The same things were measured in two ways. Each way mixes the same 10 hidden numbers, adds some noise and spreads widely along 5 directions of its own, which tell nothing about the thing.
Some things both ways: the first way, then the second way.
[ -0.3   6.5 -15.5 -14.6   7.9 -10.5   2.7   1.4  -4.3  -3.5  11.4  14.6
 -14.3   9.0  -5.5   0.1  16.7  13.6  14.9  -3.6   3.8  -7.6 -25.2 -31.3
  12.0  -2.2]
[ 12.2  -1.3  -5.3   9.4   6.1 -17.3  -2.9   7.2  17.9 -18.2  -6.0   2.0
  -9.6  44.6  25.2 -18.1  -8.8  -3.0  13.0   3.4 -36.8  25.7  30.2 -10.7
  -7.1]

[ 36.7   3.6  16.8   2.4 -16.2  10.8  -3.8  -3.7 -16.3 -19.2  12.8   5.8
 -14.7  -8.9  -7.5  25.7 -16.3   9.1   0.7  21.0   9.8  35.7 -18.5   7.0
 -18.9  -5.3]
[-16.5  22.7 -27.7  -0.1  -8.7 -30.2 -14.9 -15.6  17.3 -23.4   5.5  41.9
 -22.3  20.7  -0.8   2.2  38.3  11.7 -13.3  35.1   1.3  50.7  25.9  40.9
   7.9]

[  2.7  34.1  24.3  -8.8 -56.3  29.4   1.1  39.5  15.7   1.2 -12.3  -1.4
   9.0  -0.5  26.3  46.9  -0.9  -8.5   5.1  16.6  -6.4  19.7 -50.8  -9.3
  -1.5  15.3]
[ 39.3   4.0  -8.3  18.6  19.4  43.2  -9.6  13.3  16.9  -7.1 -15.2  46.8
   6.4   0.6  34.6  13.0 -28.8   4.6  -2.2  -6.8 -27.0 -12.5 -11.7 -10.9
 -14.5]

[ -9.9  12.1  17.2  -2.4  23.1 -16.6  -2.0  -6.9   7.1 -11.3  26.0  19.8
 -11.2  11.2 -16.2   3.9  23.1  25.8  -3.0  -3.6  10.9 -13.2  -2.6 -15.4
  -3.6  -9.9]
[  2.9 -44.3 -18.6   0.3  -1.6 -18.8   1.4 -23.0  22.8  39.6   6.6  -9.7
   9.8  19.2 -14.3  -7.0  -5.2  -5.8  -5.8  27.6  21.9 -20.4  35.2  11.3
 -56.6]

[ 11.6  -3.9 -16.8  -2.7  -0.4  35.2  12.6   9.2 -11.1  10.3  -8.4  -4.6
 -11.7  -6.0 -18.0 -16.4 -11.5 -21.0 -11.1  -5.7   5.9  15.3 -27.5  10.7
 -14.8 -15.6]
[ 25.6 -11.1   0.9   1.0  17.6  28.6 -36.8   4.9   2.5  -4.4   2.6   9.4
   5.7   8.1   9.8   9.0   3.4  10.9 -11.4  13.9  -8.0  23.3  10.3 -13.2
   7.4]

[ 13.1 -21.2  -9.2  26.2   1.8  -4.2   3.9 -34.0  -3.4  11.3 -22.1 -20.5
 -18.2   1.7  26.2   2.4   1.1  -1.2   7.0  60.4  22.9   1.4   5.4 -11.5
 -11.6  13.3]
[  3.2  11.8 -19.0 -13.2 -19.9 -22.1  16.4 -14.1  13.8   5.8   8.3  -4.4
 -16.3 -14.1   5.8  -1.7  -2.5   6.9   7.1  21.8  11.2   9.2  -5.7  14.7
 -13.6]

[ -0.1  19.1  -1.2  12.1   2.9 -24.1   2.5  17.6  -3.7  21.7   5.2 -18.4
 -15.4  14.4  49.7 -26.5  17.2 -23.4   5.9  23.3  10.5   1.5 -34.5 -13.3
  31.6  29.5]
[ -2.2  27.3 -11.3 -13.4  10.7  13.8  -0.7 -13.8  -3.1  29.2  18.0  33.5
  -3.3 -40.0  48.4  22.8  -0.3   4.9  -4.0  32.2  36.5  -4.4 -16.6  52.2
 -27.8]

[ 30.0  28.9 -13.7  -3.3  -5.6  16.3   2.1   8.9  11.2  23.2   5.0  -0.8
   1.0   6.2  33.9   4.5 -21.0 -22.6  -8.0 -24.2  -1.8  10.2  10.9   6.5
   6.9 -13.8]
[ 10.7   4.2  -4.5  24.1  13.7  19.8 -32.1  27.5  -7.0  -5.1   9.3  30.9
  -4.5 -14.0  13.0  29.2  -1.0  -6.4 -16.3  24.2  -1.5  14.8  -4.0  -0.5
  14.7]

[ 39.8  -4.8 -21.7  17.6 -23.5  24.1  19.2 -19.7   0.5  28.6 -38.7  -8.5
   6.8   2.7  23.7  37.3 -24.8 -10.2   9.6  41.4  14.0  23.9  -0.7  18.4
 -24.3 -16.2]
[ 39.1   5.5 -30.7 -15.4  11.6   1.4 -13.5   0.1  -0.4  -2.9  23.9  -1.1
  -3.6 -15.9   3.5   9.0 -27.4   7.3  12.1  28.6  -1.2   7.3 -13.8 -36.8
  -0.6]

[ 20.8   7.2 -15.7  25.1  23.8  10.1   3.2 -12.5   1.2  31.1 -12.9 -17.8
  -4.0  10.6  26.1 -33.3 -14.3 -36.9 -23.1 -10.9  10.8   7.5  42.2  22.6
  -8.7 -27.1]
[ 13.4 -22.0  50.8  35.2 -45.6  34.0  11.0  42.3   5.4 -14.5 -24.2 -25.9
 -32.9   8.1  22.0   2.0   8.5  -5.3 -10.1   9.9 -11.8  39.4 -11.1 -30.3
  13.4]

[ -0.3  20.7  20.2   7.1 -10.2  14.5  -0.6  12.5  -2.8   1.1   7.1  -1.7
  -1.3   1.0   2.7   8.0   3.7  -0.2 -19.1   0.8  -7.2  10.4 -22.7  -1.2
  -3.4 -21.4]
[ -2.0  14.7  10.6  12.0 -26.1  28.4  11.6  11.0   6.0 -18.1  -2.3 -24.8
 -40.6  -7.7  48.7  13.3  14.5  -3.5  16.0   9.6  -4.1  38.2 -14.1 -39.2
  34.6]

[ -2.0  12.5  38.3   0.2 -19.8   6.1  -5.7   1.9  14.4   1.9  23.7  -4.6
 -14.2   5.4   9.8  16.9  19.5  -5.6  21.6   1.4 -15.1  -3.2 -11.2 -15.2
   6.4  14.4]
[ 21.4 -26.1 -10.5  23.9  10.8  26.8 -25.3 -13.3   4.5  24.6  10.2  21.0
  16.2  -3.7   4.3  16.8 -29.4 -15.4  -3.0  14.0  12.1 -26.4  18.6  -8.3
 -21.7]

[  9.5  13.7  -5.6 -32.9   8.4  25.5 -14.4   9.7  12.8  15.6 -14.2  -8.5
  33.1 -12.0  -8.1 -18.3 -37.0  -7.0 -53.0 -44.7 -13.8 -20.5  16.3  58.3
 -11.4 -17.3]
[ -2.9 -12.6  18.5   4.9 -25.4 -10.7  -6.8  17.8  -0.2   7.8 -18.3  28.0
  -2.8  14.1 -12.3  -0.5 -11.7  18.6 -19.5  -9.9 -13.8   3.2  14.4  74.4
 -17.6]

[ -3.8  -4.5 -22.9 -18.4  14.2  24.0   0.9   0.1  13.9  26.8 -11.4  -8.8
  -9.0   7.1   3.6 -33.9  -6.2   2.3 -20.0   2.6  -1.7 -33.1 -19.7 -19.8
  -0.1   6.5]
[-18.8  20.2 -16.1 -13.3   3.8 -17.9 -26.8   4.7 -17.9  18.3   6.5   0.1
 -12.2 -23.6  16.9  23.7 -10.8   1.5   0.4   7.7   4.6   3.8  -3.5  51.4
  -4.0]

[ 11.3  -5.6   4.5  -4.8  -6.7   6.1  -5.7 -14.6   9.7  23.3 -18.2 -11.4
  -6.6  17.1  -4.3   5.0   6.4  -4.5  18.8   1.2 -21.9 -15.2   4.1 -11.8
  -6.3 -11.2]
[ 12.6   2.1 -17.9  29.7  21.2  19.1 -34.0   0.4   4.8 -25.6  -0.3   6.7
 -22.3  13.9  39.3  19.0 -16.4 -21.3  13.8   1.6 -36.1  20.0  14.7 -43.1
  28.9]

[ 13.5 -10.0  21.4  -5.4  -7.0   8.3   8.9  -0.2  14.3  18.9  -1.1 -21.7
 -32.9   3.0  11.1  44.8  -0.7 -19.2  27.4  36.9 -14.4   4.1 -42.5 -11.2
  -0.2  24.2]
[  7.8 -15.1  -1.9 -13.6   3.5  10.7 -22.0 -32.9 -17.6  17.8  29.5 -19.2
 -22.2 -34.3  26.8   2.8 -48.3  -4.7  18.4   1.0  17.3  -1.8  -6.5  10.4
   4.8]

[ 32.7   2.0  14.5  17.4 -11.1  -8.7  -5.7  -4.1  -6.8  12.5  -7.0 -22.0
 -15.5   5.1  37.3  12.4  -7.6 -37.1  22.5  22.4   0.1  28.8   6.2  14.3
   4.0  10.8]
[ -0.5  17.3 -53.7 -13.8  -0.3 -41.9 -33.9 -46.5  -5.3  -2.5  35.3  19.5
  -9.4  21.5 -21.6 -24.3  -1.7 -10.0  19.6  19.7  -1.8  12.8  37.9  33.5
  -3.0]

[ 13.3  31.2  -1.6 -30.7 -26.6   4.9  -3.6  30.3  -4.4 -36.5  33.0  30.8
 -12.4  -8.0 -19.8  23.4   8.2   0.5  26.8 -39.0   9.1  25.2 -31.1 -16.5
   6.7   9.1]
[ 24.3  12.0 -30.1  21.3  38.3  26.6 -67.0  -1.3   5.9 -22.8  -8.2  21.7
  -8.3  -5.4  23.4  31.9  24.6  -5.5 -21.2  38.6  -4.1  49.4 -15.6 -17.0
  12.2]

[ 37.4   3.8   3.2   2.8 -32.1   9.0 -26.2 -11.1  -3.1  -2.5 -33.1  -4.6
  16.8   6.4  25.1   5.8 -24.6   8.9  -3.4  25.3   3.1  13.0  26.6   4.1
 -18.7  -3.3]
[  5.7  29.5 -24.6   0.4  -5.6   3.6 -11.5  24.7  -2.5  -2.9   1.8 -10.5
  -9.9   4.1  11.9   8.9   9.9 -10.6   9.8  11.4 -20.3   7.1 -15.3 -25.0
   1.8]

[ 33.5   9.4  23.0   2.9 -33.1 -16.5 -18.4  -3.6 -19.6 -23.9   7.1 -14.3
   1.6 -19.2   4.5  14.5  -5.8  -8.5  10.8   5.9   3.1  30.2  -3.2  38.1
  -4.4  16.1]
[ 24.8   1.1  -0.1  -5.1  -6.6  25.3 -12.0 -25.1   3.3  20.2  13.6  35.8
  -1.3 -35.4   8.4   7.5  12.8  10.1 -20.7  43.1  44.3  12.1 -21.4  47.3
 -27.7]

[ 23.8  -2.8 -38.8   1.9  20.7   3.8   4.1   2.2 -17.3  37.6 -42.2 -19.6
  15.2   2.3  38.2 -13.5 -35.7 -42.7 -20.9  -2.4  -2.4  12.3  14.3  36.1
   6.5 -32.3]
[ 16.3  -3.4  18.2  -1.6  -6.5   1.7  16.0  28.0  12.3 -29.8   4.4  23.9
  -3.4  64.2  11.0 -36.6  -6.0  21.4  15.6 -31.6 -56.9  19.8  49.1  -9.6
  22.8]

[ 28.3  -6.8 -15.4  -4.3   8.3  -4.2   9.7  -4.6  -2.8   2.4   5.0  -5.8
 -31.2  -6.5  27.7  34.0 -16.3 -22.2  20.5  24.4  15.5  21.0 -15.6 -10.1
   6.8  18.8]
[  8.7   2.8 -28.7 -18.8  19.3 -37.7 -26.6 -17.7   5.5 -10.7  17.8   0.2
  -3.7  10.9  -2.9 -16.7 -11.5  10.1   7.8   6.7 -18.8  21.9  24.3   2.5
  17.5]

[  2.9  -5.1 -14.1  16.8   3.9   8.9  -1.0  -2.8  -3.9  17.5 -22.7 -13.3
 -12.3  12.5  31.6 -28.7  -0.7 -12.3  -5.7  35.8  16.3   0.5  -4.8 -24.8
  -1.1   5.5]
[  7.2  -3.2  -2.8   0.4  -0.1  17.8   6.3  16.8   6.1  17.5   3.4   9.6
   6.4   5.2  16.3   0.0   4.9   1.8  -0.3   7.6  -1.5 -11.2   5.3   7.2
 -21.9]

[-17.2  33.0  28.7 -11.5 -20.2   0.1  -7.5  15.0  21.1   3.3  11.5   0.4
  14.0   4.1  14.7  29.8  16.2  24.0 -16.7  -0.8 -18.4 -21.2 -28.8 -16.0
  10.2  -2.3]
[ -7.0  17.4 -21.0   3.9 -13.3 -16.6  19.9  -9.0  14.3   4.5   7.5  10.9
 -15.9  -8.8  27.2   0.5 -27.8  -8.1  20.4  -1.5 -10.4 -11.1  10.1  13.2
  -3.0]

[-30.8 -14.3  -6.8 -24.5  13.6  -0.7 -21.8 -11.9   2.0  -7.8  12.9   3.1
  14.6 -21.0  23.9 -16.8   6.2  -1.1   0.4 -22.4  -8.6 -35.7  33.2 -14.7
  27.0  14.4]
[ -6.3   6.2 -10.1  -9.4  -7.3   6.0 -11.1  18.8  -7.0  16.4   8.7  15.3
   7.8  -6.5  -9.2  22.8 -12.2  19.7  -6.7  -1.4  -5.0 -14.7   3.4  17.1
   9.9]

[ -9.7  -4.8 -10.3   6.5   8.8 -21.0 -19.3 -35.1   5.8   3.6  -0.4 -15.5
   2.3  -2.8  25.6 -12.8  14.4   0.7   1.6  -8.4  -6.2 -30.2  49.7 -16.1
  14.5  -3.7]
[  0.4  -3.7 -17.0   5.6 -14.3  13.0  -4.6   3.2  -8.2  28.6  28.7   0.6
 -11.8 -44.6   3.8  19.1  -8.2 -16.7  -2.9  26.6  35.6 -16.7 -19.2   2.5
  -1.5]

Other things, the second way, with their names:
j597: [ -3.8  16.0  -5.4  15.0  -7.2  -5.8  -6.1   2.3  11.0 -14.8   5.2  11.9
 -18.5   4.3  27.4  -4.2  13.9  -5.2   1.7  11.4  -4.8  27.0   7.1  16.4
  14.6]
j778: [ 14.6  21.7 -14.7 -13.0 -19.4   2.2  11.6  10.6   8.1   6.3  24.7 -19.9
   5.9  -2.2   4.6  -8.1  17.1   1.3  14.4  14.2   1.6   4.6  -6.3 -40.9
  18.3]
j703: [ -1.4 -13.1  26.2  18.2 -10.6  14.0  -8.6   4.8  -0.8   9.5  -2.8 -33.0
  -8.3  17.6  39.0  -2.0  -8.4 -14.5  11.4  -4.3 -13.0  15.1  30.2 -28.4
  11.6]
j859: [  3.2  14.5 -34.6  -1.5   3.5   2.7 -23.8 -11.5   2.9   0.5  -0.1  34.4
  -9.0   0.9  -2.1  11.9  22.6   6.7 -14.6  36.6   9.5  20.4  -2.7  48.6
 -24.4]
j980: [  7.5  -3.5 -32.0 -26.9  -6.3 -21.2 -13.0  -4.0  -3.4  31.4   7.9 -50.2
  -2.8 -14.7  -4.7  -6.7 -11.4  -2.9  15.3   9.6   4.6 -17.5 -14.2   0.0
 -34.4]
j377: [ -3.1  10.0  -2.6  -5.6 -14.1 -32.1 -14.6 -10.2  -2.8  -5.7  16.2 -30.9
 -17.5   3.5   9.4   2.2  -9.1   1.7  17.8  14.3 -12.5  32.0  22.6 -24.2
  34.3]
j394: [ 11.7  -1.4   0.0  -9.2  -4.2 -20.0  -0.9   8.3  17.3  10.2  -6.1  23.4
  13.6  -5.2   1.5   1.6 -11.6  28.6 -11.4  14.8  -1.2  10.5   8.9  31.8
  -9.3]
j956: [ 23.2  20.1   8.9  15.0 -18.8 -19.6 -22.8 -25.6   3.8 -35.5 -24.3  35.5
 -38.3  11.6  28.1   0.2 -18.5  14.4   3.9  28.6 -18.0  67.0   9.5  48.1
  -5.3]
j295: [-14.0  29.1 -45.9 -11.9 -22.0 -65.1   2.6  -6.9  10.9  -2.9  21.0 -13.5
  -3.1  28.3 -22.8 -15.2   3.0  -6.4  24.7  20.9 -17.6   5.1  34.2 -16.4
  14.0]
j614: [ 11.2   2.2  -2.7 -16.9 -14.7  16.5   3.7  12.6  -4.0   7.8  12.1  15.0
 -15.5 -31.9  -0.3   3.0   4.4  23.7 -15.2   9.4  18.8   5.9 -36.7  46.8
  -8.2]
j68: [ -3.9  18.6 -17.3 -11.5 -12.9   2.3 -40.3 -30.2 -29.6 -10.1  16.3   4.5
 -41.3  -1.8   2.6  -2.6  -5.9  -3.1  15.4   9.7  -2.3  33.7  -5.3  47.0
   8.6]
j592: [ 19.1 -22.2  10.1  17.1 -11.1  19.6  25.5  -5.0  31.6  -7.3 -12.7  -4.9
 -12.0  19.0  33.5 -14.0 -13.6  -0.2  12.1  -6.5 -17.1   9.3  16.6 -29.9
  -2.9]
j888: [ 19.8  -2.3 -14.3  -4.4  15.2   0.0 -16.9   9.7   6.1  12.9   9.2  -9.7
   2.8 -17.1  12.4  16.4 -11.2   5.5   1.3  21.8   1.4   4.6  -8.0 -17.9
  -3.2]
j244: [  5.6  -1.1  -2.5 -12.8  -5.9   5.7   2.9 -26.2  -2.6   0.4   2.3  13.9
 -22.0  11.6  28.9  -2.3 -29.4  17.8  10.5  11.6  -8.0  16.6  18.8  33.4
 -22.5]
j287: [ 26.7 -11.4   1.8  -4.9  -2.4   0.0   5.4  -8.5  -0.4  13.3  45.2 -11.0
  12.0  12.4   0.1 -44.3 -32.6 -18.4  33.9 -23.9 -14.8 -28.6  33.7 -30.2
  22.7]
j552: [ 24.4  11.6  15.8  -4.5 -14.7  -7.0 -10.3  13.2   2.1  -1.8 -11.9 -10.6
  -1.8  35.2  18.9 -13.4  15.3  13.0   4.7  22.8 -22.8  39.7  15.5  -7.1
 -11.3]
j572: [ 12.5  31.1  -8.9  10.1  18.8  13.9 -28.1  -6.7   8.7   7.4  -0.1  23.1
  10.9 -22.9  43.0  44.3  30.9   7.6 -21.2  64.5  30.1  37.4  -1.8 -10.8
   6.3]
j607: [ -5.0  11.1  -0.4 -11.8 -38.8  -2.4  20.1   6.1   3.0  11.8  16.2 -45.1
 -33.4 -35.8  14.3  -5.5  20.7  -6.7   9.7  17.8  25.0  14.2 -35.7 -16.3
  15.8]
j571: [  4.4   9.9  10.5  31.7 -39.4  18.8  15.8  30.2   8.5   8.0 -10.8  17.4
  -3.6  13.4   9.3   6.8   5.6  -9.8  -0.1   8.8  -7.3  -2.2   6.0   1.0
 -10.1]
j646: [ 33.4   4.7 -28.7 -17.1  23.6   7.5 -19.3  12.5  -6.1  15.7  21.2   3.0
  36.6  26.8  -1.5  -0.5 -24.0   4.2  14.7   2.7 -28.2 -20.2  22.6 -36.2
 -12.7]
j887: [ -7.0  12.4  10.2  10.7 -31.1 -33.3 -34.7  18.6 -15.6 -26.1  -9.5 -26.5
 -29.8  29.3  -4.8  -4.9  -9.3  -3.7  16.3  -8.5 -46.3  45.9  16.9   0.1
  40.9]
j223: [ 29.0 -43.1   2.5  -0.9   2.3 -21.9 -14.7  -8.5  17.7  10.6   5.8   1.9
  25.3  35.9 -18.5 -17.1 -31.4   8.9  -1.0   3.4 -13.6  -2.5  53.3  -5.0
 -19.5]
j765: [  3.8 -15.9 -13.5   2.3   8.2  13.9 -18.6 -25.8   9.7 -14.2   6.8 -20.3
 -17.1  36.7  21.9 -14.9  -7.0  -4.8  20.2  -9.5 -28.3  16.6  32.6 -28.2
   3.3]
j826: [-11.5  -0.3  -4.9  16.2 -16.2  10.4   6.2  13.6  18.1   5.7 -16.5   5.8
 -18.5   1.2  17.0   0.2   7.5  -4.4  -6.7  -6.2  -5.2  -2.4 -11.6  26.0
 -11.7]
j151: [  9.6  -6.7   2.1   0.1   2.1  15.3 -27.8  22.5 -20.8  25.1  14.3  25.3
  13.2  -3.7  -4.5  15.3 -18.2   8.7 -15.6  18.2   8.9 -11.6   6.2  40.4
 -22.7]
j783: [ 19.1  29.7 -14.9   8.8  -6.9  35.6 -11.7  27.6  -4.8 -21.9 -11.0   4.4
 -30.7 -12.2  34.6  28.9   8.2   8.5  -2.6  24.9 -14.2  34.6 -39.1 -18.0
   3.3]
j882: [ -0.5 -19.9  -6.2  -2.8 -15.6  28.6   1.5  -2.5  -3.1  19.0  14.7  -8.3
 -16.9 -21.0   9.4  11.0  -5.3  -2.0  -2.1   9.7  23.7  -5.0 -10.7   7.8
 -10.3]
j171: [ 38.4  -7.8 -11.7 -36.6  -8.4  -0.8 -28.8 -11.8 -21.7  21.3  34.9 -17.1
   5.7  29.5 -30.0 -67.0  -1.8  -4.4  23.4 -13.8 -11.5  -9.1   4.7  31.8
 -34.1]
j85: [ -4.0  12.5 -16.3  -7.6   5.9  -5.9 -25.3 -17.2  -5.6  -1.6  49.9  14.3
 -17.7 -50.1   3.9  19.4   6.6  -1.4  -8.1  29.2  36.7  27.7  -0.5   4.4
  62.1]
j872: [  5.2  13.2  -6.4 -16.0  -3.1  17.6   4.3  -0.9 -14.5  20.8  28.1   7.7
 -11.0 -27.0  29.7  11.1  -0.1   3.4   3.1  29.8  22.8   2.6  -9.8  18.5
 -10.6]

Some of these things the first way, each followed by its name:
[-12.2   8.5  -8.1  -7.9  20.0  20.6  23.5   2.2   9.3  12.6  27.4   5.4
 -17.0  -6.6 -16.4   4.3   9.6  -5.5 -11.0 -22.0   2.8  -9.0 -26.1  -3.3
   1.1 -14.7]  j223
[ -5.4  -9.7 -17.9 -10.8  31.0 -26.6   5.9  -6.1  -6.5  39.3 -32.1 -13.7
  20.7  14.1   6.5 -28.9   3.7 -26.0   5.0 -11.8  -8.9 -24.2   6.2  44.5
  11.5 -12.3]  j244
[  1.9 -13.4   5.2  19.2 -19.1  23.1   2.3 -13.3  -3.1  10.1  -1.6 -33.6
 -37.3  -8.7  14.7  14.6  10.8  -7.4   3.4  42.1 -15.9   3.6 -36.9 -44.4
   0.9   2.6]  j287
[  5.8 -35.0 -48.4 -19.5   4.8  -9.5 -20.2 -41.0 -15.1  -9.4 -40.4 -14.9
  17.1 -26.3  -4.1  -7.7 -18.8   6.0  -2.6   0.9   5.3 -21.6  39.8  15.5
  -6.5  -0.4]  j614
[ -9.2   4.4 -24.7 -13.6  11.8   5.2   9.0  -2.6   1.8  -0.2  16.4   2.7
  -3.6 -19.5   9.5  -3.1  -2.6   1.6 -15.3  -5.9  16.4 -12.5 -15.9  -2.9
  11.8  10.2]  j394
[ 20.1   5.8  -6.4 -10.1   1.3  17.5   0.4   5.2   5.5  22.7   5.5  -0.1
  -5.1   4.6  28.1 -10.4 -15.8 -18.8   3.0  -4.3  -1.2   1.2  -0.9  -0.8
   8.9   7.8]  j151
[ 11.9  25.7  -0.6 -20.0  14.7  12.5  -3.4  24.8  13.6  12.4  28.2   6.0
  -6.2  -3.4  41.7   3.6 -20.7 -41.3  -3.4 -44.9  -4.9   7.7  17.1   6.2
  24.3   6.0]  j887
[-15.0 -14.1 -15.5 -11.6   0.7 -16.4  11.9 -12.3  -7.0   9.0  20.6  -5.2
 -16.1  -6.5 -13.4 -23.6  37.1 -15.7  47.3 -15.5  -1.4 -20.6 -24.3  -4.5
  24.2  27.5]  j956
[ 21.1   8.8  -7.1 -12.9  -5.2   3.0  -3.6 -10.3   2.6  -5.5   3.8   9.5
   1.9  -3.2  -3.0  21.0 -10.5  17.5  -3.4   0.7   7.1   0.7  -2.6   1.4
  -8.2  -5.4]  j888
[ -5.5  23.3  13.3  12.7  -0.5  28.9  10.2  22.4  13.9  20.5 -12.4  -8.1
  -0.6  10.5  15.4   5.6  -3.4 -19.2 -31.2   8.5   1.1   7.8 -20.4   4.0
 -13.1 -20.4]  j882
[  7.4  17.6  -7.3  10.1   6.5 -11.0   3.3   9.7  -8.8  22.4   0.9  -8.5
   1.3  10.2  39.0 -20.1   3.3 -21.2  -5.9   4.1   4.8   5.3 -10.5   5.2
  21.1  -2.1]  j872
[ -6.0  28.1   7.3  10.3   3.3   1.9  -4.0  -1.2   4.6   0.0  22.4   8.8
  10.6  -0.1  27.6  -1.1   6.1  11.6 -28.0  -9.0   6.2  -3.8  11.4 -10.7
   9.4 -19.2]  j295
[-15.9  12.3 -13.2 -24.0 -26.8  -1.0  -9.1  11.2  -5.8 -20.9   2.5  29.7
  20.7  -5.2   9.3   7.9  19.5   9.7  29.7 -17.6   4.8  -4.1  -3.9 -25.9
  18.2   5.1]  j783
[-29.5  26.9  13.4  17.3  -6.3   6.5 -11.5   5.8   7.3  10.3  19.7  -2.3
  11.1   6.5  39.4 -42.1  28.9  -8.9 -16.2 -18.8  -2.5 -17.7  21.2 -22.6
  23.0  -5.7]  j571
[ 20.5 -21.7 -31.8  31.4  30.1  10.5  11.7 -38.2  -4.5  41.9 -11.7 -51.9
 -29.2 -12.4  29.5 -25.3 -18.6 -46.7 -25.1   9.4   0.5  -1.6  27.6  16.8
  -0.7 -14.3]  j85
